All groups share one centre, and each spreads out both ways along 13 directions, with some noise.
(in the rows, 128 means zero)
Known rows, each followed by its group:
[135 125  81 109 114 161 171 153 131 127 104 130 143 144 131 143 101 130]
zipo
[149 141 160 144  87 135 135 130  86 163 113  95 141  99 116 199 177 136]
Fil
[139 123 155 132  65 134 142 127 103  95 192 102 136 126 140  73 152  77]
lakef
[144 183 147 135 115 127 139 109 101 177 142 156 117 155  59 127 121 105]
Fil
[150 150 143 125 135 129 175  90 129 161 160 110 130  86 170 107  88 150]
zipo
[158 113 104 132  60 101  73 127 120 153 100 115 125 129 162 141 156 129]
munas
[138 127 104  86 133 101 117 129 132 131 108 125 128 170  80 153 157 119]
duzuz
[162 127 155 152 166 150 136 153 138 126  78 159 140 159 144  96 144 131]
Fil
[112 165 108 162 126  72 101 120  97 154 113 128 131 161 111 145 122 139]
zipo
[112  99 122 115 101 117 103  92 145 111 115 106 159 148 130 125 133 114]
lakef
[125 162 130  85 105 126 105 154 128 144 134 130 126 146  98 180  84 103]
duzuz
[112 174 123  71 100 150 177  82 117 195  62 148 116 128 100 117  96  57]
zipo
[130 181 126 114 132 114 137  85 111 176 126 134 118 119 179  85 108 119]
zipo
[ 77 103 152 153 103 139  87 155 190  39  91 164 113  90  76 133 149 106]
lakef
[134 140 133 109 109 133 131 111 163 136  98 133 117  53 150  97 107 169]
pufe
[131 134 139 116  78 149 139 115 115 140 128 120 131 114 118 102 136 158]
pufe
[105  48  69  91 121 112 102 101 128 119  62 137 108 105  79 138 151 119]
duzuz
[136  90 144 118 103 135 150  92 146 179 117 135 105 208  91  91 114 124]
zipo
[113  87  97 157 100 138 152  49 144 163 110 145  84 117 127 142 118 139]
zipo
[ 61 131 169 156 194 115  97 164 118 131 139 121 121  56 148 100  82 177]
pufe
[195 128 178 102  79  85 105 151 113 134 162 126  86 137  55 126 158 162]
Fil
[164  80 128 148 190 131 143 108 160 108 123 167 113 123  67 106 125 142]
lakef
[ 84  74 151 209  53 147  99  55 153 153 139 114 109  76 107 125 189 125]
duzuz
[121  99 110 165 109 137  78  52 133 107 155 138 169 138 148  99 106 143]
pufe
[192  83 109 156  96 119  86  96  93 147 104 141 134 163 152 123 148 155]
Fil
[167 132 142 101 112 123 124 141 137 174 120 135 112 134 134 109  98 124]
pufe
[ 98 116 157 158  91 146 126 123 128  94 118 128 122  89 120 129 129 151]
duzuz
[144 113 148 111 173  82  97 191 158  78 155 127 120 182 118 111 122 132]
pufe
[125 181 115 121 128 137 173 136 101 162 144 116 126 134 136 141 151 102]
lakef
[162  98 129 104 121 108 124 119 115 118 124 122 119 136 141  83 138 168]
munas
[111 129 125 123 113 168 141  87  97 131 152 128 145 142 112 109 135 153]
pufe
[137 148 102 131 112 118 119  89  75 174 131 164 104 120  74  88 137 127]
Fil
[133 139 173  89 122 131 149  38 106 144 158 124 115 115 144 112 109 101]
Fil
[116 141 160 128  95 107 153 123 130 175 101  96 136 114  93 167 102  57]
zipo
[239 101 124 154  92 115 108 154  60 175  65 153  97 134 151 132 173 173]
pufe
[148 132  38  70 112 160 126 123 164  78  93 174 127 183 144 126 134 147]
munas
[167 181 156 118 124 121 180 103 132 119 136 135 144 125 144 105  72 121]
Fil
[153 191 182 131  95  89 171 129 117 135 142 109 139 146 109 117  86 137]
Fil
[180 124 103 125 160 164 135  92  96 185 146 152 167 159 118  90  92 129]
zipo
[ 86 106  92 110 138 166 172  83 134 158  85 133 108 140 115 126 167 159]
pufe
[144 141 144  94 147  72  94 118 135 174  91 108 129 170 125 163 129 184]
lakef
[114 175 180 142 132 101 142 109 137 115 156 134 126 148 102  58 110 150]
munas
[163 125 148  89  78 114 111 126 111  98 185 118  98 132 116 136 147 148]
Fil
[122 112 111 135 193 149 135  64 150 125 175 151 133 120 114 129  82 158]
zipo
[131 152  88 166 153  95 118  70 114 204 140 127 119 141 142 156 148 118]
lakef
[122 110 152 110 145 149 108 136  90 141 124 138 121 117 117 113 141 126]
munas
[ 68 143  78 110  95 156  53 153  97 131 124 142 130 158 166  92 157 144]
munas
[146 157 105 128 117 137  87 105  43 181 108 169 128 160 116  87 169  80]
lakef
[163 216 143  93 120 108 113 103 134 161 145 157 113 101 160 137  90  63]
lakef
[116 133 138  89 107 119 127 120  87 119 106  85 177 148 101 129 180 156]
lakef
[148 119 143 155 128  91 167 137 146 106 141 104 131 120  98 122 141 123]
lakef
[145 184 135 118 163 112 151 187  98 112 144 136 135 126 112 170  90  53]
pufe
[115 105 179 174 114 126 171  92 137 124 140 112 117  82  88 121 122 150]
munas
[ 94 159 135  98 110 140 174 134 127 121  80  96 157  83 116 169 114 156]
lakef
[103 150  95 101 146 155 143  80 137 138 126 142 148 156 138 109 111 130]
pufe
[129 105 151 109 101 154 132 113 152 115 133 137 110 125 116 162  67 129]
duzuz
[140  81 139 133 136 147 116 135  50 173 122 117 118  73 125 126 146 143]
munas
[133 165 161 109 121 146  85 188 108 124 147 166 108 168 137 111  83 115]
duzuz
[102 177 123 109 104  73 150 105 146 139 109 101 127 125 142 139 105  62]
Fil
[148 115 127 130 104 166 142 135 134 139 144 122 152 144 153  78 106 126]
zipo
[151 170  93  86 156 137 127 163 115 130 138 157 129 138 137 102 116  98]
duzuz
[ 80 152 147  91  68 118  46 111  92 141 130 102 148 166 158 127 160 120]
lakef
[ 37 130 105 139 148 146 143 153  84 168 168 115 101 117 131  81 107 154]
munas
[157 125 101  71 136 150 176  59 124 131  79 147 128  80 109 135 118 161]
zipo
[160 112 158 129  97 115 106 109 102 166 104 129 101  87 102 153 152 106]
munas
[140 146  98 132  83 118 126 133  85 124 120 142 111 113 122 110 150 101]
duzuz
[149 155 161 124  59 155 111  93 121 143 121 139 112  68 103 161 162 142]
munas
[ 81 120 115 173  88 104 140 150  88 137  75  89 144 117 158 131 116 153]
duzuz
[116  95 107 130  89 140 164  82 173  92 133 124 115 112 112 153 127 115]
duzuz
[127 120 139 131 110 147 188 134 146 115 139 108 126 118 121 178 100  98]
pufe
[111 101 156 170  49 147  93 113 142 154 126  86 140 123 145 168 167 163]
munas
[147 141 147 112 124 107 120 129 114 148 117 109 142 172 151 141 118 118]
Fil
[148 171 122 123 115  88 142 134 130 152 103 114 146 146 137 143  95 109]
Fil
[ 88 149 126 200 126 104 137 148  96 133 150 129 122 122 112  77 115 137]
munas
[103 184 143 150  61 137 126 115 119 113 149 146 118 108 114 136 128  70]
duzuz
[160 154 138  89 137 141 123  65 165 124 122 164 141 156 128 104 110 116]
munas
[109 125 103 110 167 115 119  46 158 150 123 143 137 126 119 102 107 106]
pufe
[119 114 134  59  76 128 191 111 152 113  51 119  95 149  94 118 150 178]
zipo
[175  88 120 110  90 138 102 112 119 119  62 147 136 118 127 129 124 177]
lakef
[131 151 147 145 101 111 131 106 136 140 113 126 133 162 107 128 138 136]
munas
[191 116  94 132  83  87 191 111 174 117 135 104 122 109 123 138  87 166]
Fil
[113  81 117 111 140 148 130 116 164 130 155 126 111 102 108  88 119 162]
pufe
[139 106 179 105 100 121 209  98 150 137 153  67 116 113  99 167 114 181]
duzuz
[128  99 145 128  63 111  82 146 199  90 123 121 116 143  97 196 115 114]
duzuz
[110 121 153  99 158 131 121  96 124 137 123 158 104 213  89 110 132 102]
duzuz
[131 150  99 146  84  99 118 166 113 131  82 115 150 134 126 164 128  93]
zipo
[114 203 156  97 117 143 143 132 118 132  89 117 172  88 120 189 116  90]
munas
[133 121 178 134 154 133 137 146 153 139 112 152 110 154  87  83 125 144]
Fil
[124 103 152 100 209 172 119 125 167  95 101 162 156 148 135 137  54 185]
duzuz
[140 150 185 118  71 150 130 105 140 109  96 146 108 124 127 143 146 110]
pufe
[162 146 164 141 156 126 173 145 119 154 103 147 114 177 106  90 161 130]
Fil
[109  97 104 194  81 156 108 183 120 115 143 111 158 154 136 120 129 128]
zipo
[133 147 126 113 123 136 132 169 141 160 137 128 124  73 146 111  59 122]
pufe
[138  97 153 187 113 114 134 119 145 135 127 156  83 109  94  94 125  88]
lakef
[132 143 118 144  95 128 112 149 120 108  99 145 129 100 122 135 142 130]
lakef
[132 106 118 105  78 189 212  98 159 156 122 131  99 133 154  82  90 137]
zipo

New rows. What belongs after each?
[167  68 157 144 114 124 107 140 126 122 124 120 120 134 128 129 150 144]
munas
[130 130 147 152 116 133 161  93 122 165 122 134  97  90  99 131 144 112]
lakef
[110 176 105 166 151  86 113  97  88 161 124 149 142 142  60 169  92 130]
zipo
[ 85 206 151  58 185  86  46  85  98 185 163 108 158 183 138 137 134 146]
lakef
[129  75 146 158 125 142 121 143 155  91 165 101 161 135  98 127 125 169]
zipo
[ 93  97  59  86 142 186 141 145 131 143 159 143 107 117 134 120  91 109]
duzuz
[123 134 103 121 136 161 122 105 103 128 100 137 155  82 179 138 120 115]
Fil
[102 169 142 110 116 129 144 138 119 111 119 134 130 127 115 144  95 110]
duzuz
[ 59 105 108 120  76 157 142 135 192  82  92 126 111 125 147 123 130 108]
zipo
[156 138  99 111 145 123 180 110 107  68 143  96 208 100 101 113 147 139]
lakef
[134 144 129 112  74 107 118 113 117 160 104  96 139  96 149 151 135 133]
munas
[134 140  95  97 109 138 116 153  96 136 124 151  93  83 126 121 132 130]
munas
[114 155 127 133  99 139 134 118 151 119 138 148 122 137 126  91  99 127]
zipo
[185 169 131 118 154  95 103 143 117 129  79 148 163 140 142 125 109 139]
duzuz
[137 152 171  53 125  71 113  68 144 168  58 122 126 170 118  77 150 104]
zipo
[135 146 120 103 113 178 159 171 117 124 130 136 116  98 159 126 113 113]
zipo
[169  88 133 117  98 100  83  76 112 170  44 153 123 130  64 167 163  51]
zipo
[ 51 199 124 128 122  82 128 128 145 164 107 136  99 175 131 138  90  65]
zipo
[186 118 149 158 167 119 136 159 107 143 196 112 142 130 109 168  92 155]
zipo
[210  93 103 105 105 166 149 123 114 133 104 146 122  84 157 133 136 129]
zipo
[139 152 139 112 120 100 158 154 109 130 124 102 122 148 134 120 132 191]
zipo
[113 150  83  68 162 160 134 154 101 121 115 159 131 167 132 107 122 137]
munas
[140 134 152 108 118 141 163  70 113 134 154 126 112 130 137 121 139 108]
Fil
[101 115 100 129 131 161 144  90 144 128 106 157 129 108  69 173  91  98]
zipo
[ 87  85 132 132 157 162 131 121 125 155 132 137 108 128  85 176 121  92]
zipo
[ 87 142 119  97 157 148 138 122  80 219  93 178  50 178  87 166 124  51]
zipo
[147 114 184 150 147 128 154 184 134 131 128 156  83  95 104  87  50 175]
lakef
[ 66 118 142 128 144 167 140 143 146 150 110 149  96 124 116 130  85 141]
lakef
[132 148 133 167 141 137 161  84  99 167 184 139 110  66 128 102 111 121]
lakef
[ 98 120 123  97 134 126  90 123 126 126 135 151  98 127 110  96 140 105]
Fil
[140 146 169  83 149 135 156  73 149 191 160 114  93 105 142 153  98 154]
lakef
[104 147  85  96 157 148 144 122 118 160  93 134 149 132 133 156 100  75]
zipo
[ 51 127 144 206  62 154  78 147 106 119 115 152 109 127 167  97 106  89]
duzuz
[117 126 129 113  55 160 161 129 168 174 103 117 104  81 127 134 100 102]
pufe
[148 132 183 138 143 129 144  84 189 149 175 108 132 160  92 129 184 143]
duzuz
[141 137 165 128 103 121 122 129 176  88 133 132 129 126 114 148 123 126]
duzuz
[114 115 117 103 115 190 169 159 165  82 137 142 119 115 132 128 102 137]
zipo
[108  96  67 159 107 119 114 117 138 141 109 138 120 173 121 128 143 111]
Fil
[113 142 150 159  86 129  83 106 131 186 136 145  93 109 105 144 137  85]
munas
[101 118  76 109 163 165 189 123 123 102 105 129 148  94 157 127  73 154]
duzuz
[116 114 168 137  92 142 143 146 115 119 141  95 118  94 138 103 152 178]
zipo
[111  73 107 112 133 131 113 150 157  87  95 103 135 127 162 150 168 145]
zipo
[ 50 149 176 116 105 168 119 138 132 110 112 150 112  95  94 105 105  78]
lakef
[ 97 108 100 143  94 179 106 221 124  55 126 150 127 160 141 106 147 139]
lakef
[ 95  81 138 143  70  84 138  99 112 157  87 103  88 155 127 117 120  89]
duzuz
[178 166 120  94 105 163 127  96  91 177 164 178 101 112 130 123  71  80]
duzuz
[127 106 122 104 132 164  92 120 131 170 149 156 108 181 103 147 104 119]
duzuz
[200 124 126 114 139 122 112 102  94 162 104 159 129 116 125  90 109 161]
Fil
[165  80 151 109 145 160 156 137 134 160 137 104 159 139  98 151 102  90]
zipo
[141 162 160 115 115 104 101 159 117 140 106 140 104  24 123  88 123 157]
pufe
[151 119 108 148  98 114 172 142 156 106  74 117 131 103 109 169 150 136]
lakef
[144 183 118  96 145 107 159 146  95 123  95 135 146 137 144 118  88 116]
duzuz
[104 106 125 132  95 138 153 114  96 146 151  72 132 193 157 183 173 123]
Fil
[ 99  96 118 133 134 153 148  94 142 137 124 128 120 119 106 147 116 137]
zipo
[ 78 133 153 139  89 103 160 115 130  93 104 108 120 131 108 132 134 109]
duzuz
[119 126 149 101 123 154 142 115 152 107 162 123 114 131 122 131 162 115]
lakef
[163 133 126 105  68 146 132 109 152 128  95 143 147 132 148  64 120  94]
zipo
[126 162  91 147  74 157 169 134  59  95 123 149 125 110 155 116  95 125]
duzuz
[133 137 141 114 103 120 149 143 119 116 102 107 142 116 114 137 137 142]
lakef
[118 153 126 174  80 121 136  89  87 169 136 125 134 171  97 135 125 122]
Fil
[123 102 131 113  84 106 140 141  98  85  82 124 111 118 116 135 107 147]
duzuz
[ 74 161 148 145 192 116 104 129 103 158 167 144 122 165  77 147  99 119]
zipo
[114 165 136 151  98 148 140 113  58 154 104 146 136 141 147 140  57 132]
duzuz
[120 113 108 127 154 178  87 161  81 134 126 158 138 130 129 101 127 181]
Fil
[105 109 210 132  98 129 152 113 185 101 149 107 105 141 101 133 126 118]
Fil
[157 103 168 165  81 107  79 160 162 151 134 115 114 136 164 121 116 131]
duzuz
[ 50 123 163  83 140 136 146 124 156 137 152  79 133 114 136 150  74 134]
Fil
[118 105  86 174  61 152 106 182  94 136  94 141 121 154 129 143 150  96]
zipo
[175 138 142 114 120 141  69 136 126 154 140 156 127 109 109 132 135 137]
duzuz
[122  99  82 116 178 208 147 145  83 101 108 167 150 113 126 134 127 136]
munas
[151 110 132 109 139 142 159 108 152 128 160 121 118 154 109 121 152 147]
duzuz
[163 177 176 131 123 111 108 148 148 124  81 159 132 113 107 136 141  72]
Fil
[132 200 128 108  99 107 132 141 123 124 100 112 147  70 151 171 104 151]
lakef
[138  75 135 117 120 136 185 145 162  42 126 103 169 136  86  92 127 111]
lakef
[130 172 141 114 135 127 133 124 131 177 137 136  89 123 141 160 133 141]
lakef
[124 122 163 116 103 144 106 172  98 149 155 120  94 107 116 128 153 160]
munas
[147 125  95  81 171 144 141 142 121 143 133 135 134 158 120 124 121 150]
duzuz
[ 50  97  85 175 152 121 130 150 133 143 154 131 106 195 129  73 106 134]
munas
[127 159 128 137 129 144 118 125  93 125 120 176 119 158 154  83  98  87]
duzuz
[120 107 113 115 130 147 157  57 118 149  96 117 183 132  65 106 118 174]
zipo
[109 106  88 150  79 168 136 138 124 121  95 142 127 132 142 124 132  96]
lakef
[178  79  80 127 126 149 163  85 126 135 151 143 110 143 132  93 119 176]
Fil
[144 127 140 146 113  98 126 151 205  59 105 115 153 152 139 155 130 136]
duzuz
[ 99 131 180 121 110 134 109  90 166 112 128 129 140  84  89 109 115  85]
zipo
[116 140  90 121 177 116 135 156 115 180 151 137 116 155 151 104  70  94]
munas
[171 181 146 145  81 151 153  73  92 177 169 134 131 124 112 155 126 133]
duzuz
[139 114 118  95 128 139 143 126 116  85  87 123 174 134  85 123 165 138]
lakef
[ 88  93 185 110  91 135 172 120 111  84 125 116  83 118  96 122 112 153]
duzuz
[148 102 136  93 175 145 143  60 171 154 160 145 120 134 139 107  58 117]
lakef
[ 52 156 215 141  98 108 129 152 100 115 118 101 115 176  84 137 139 139]
duzuz
[ 80 173 131 117  58 128  96 158 137 109 126 125 113 142 121 130 162 147]
munas
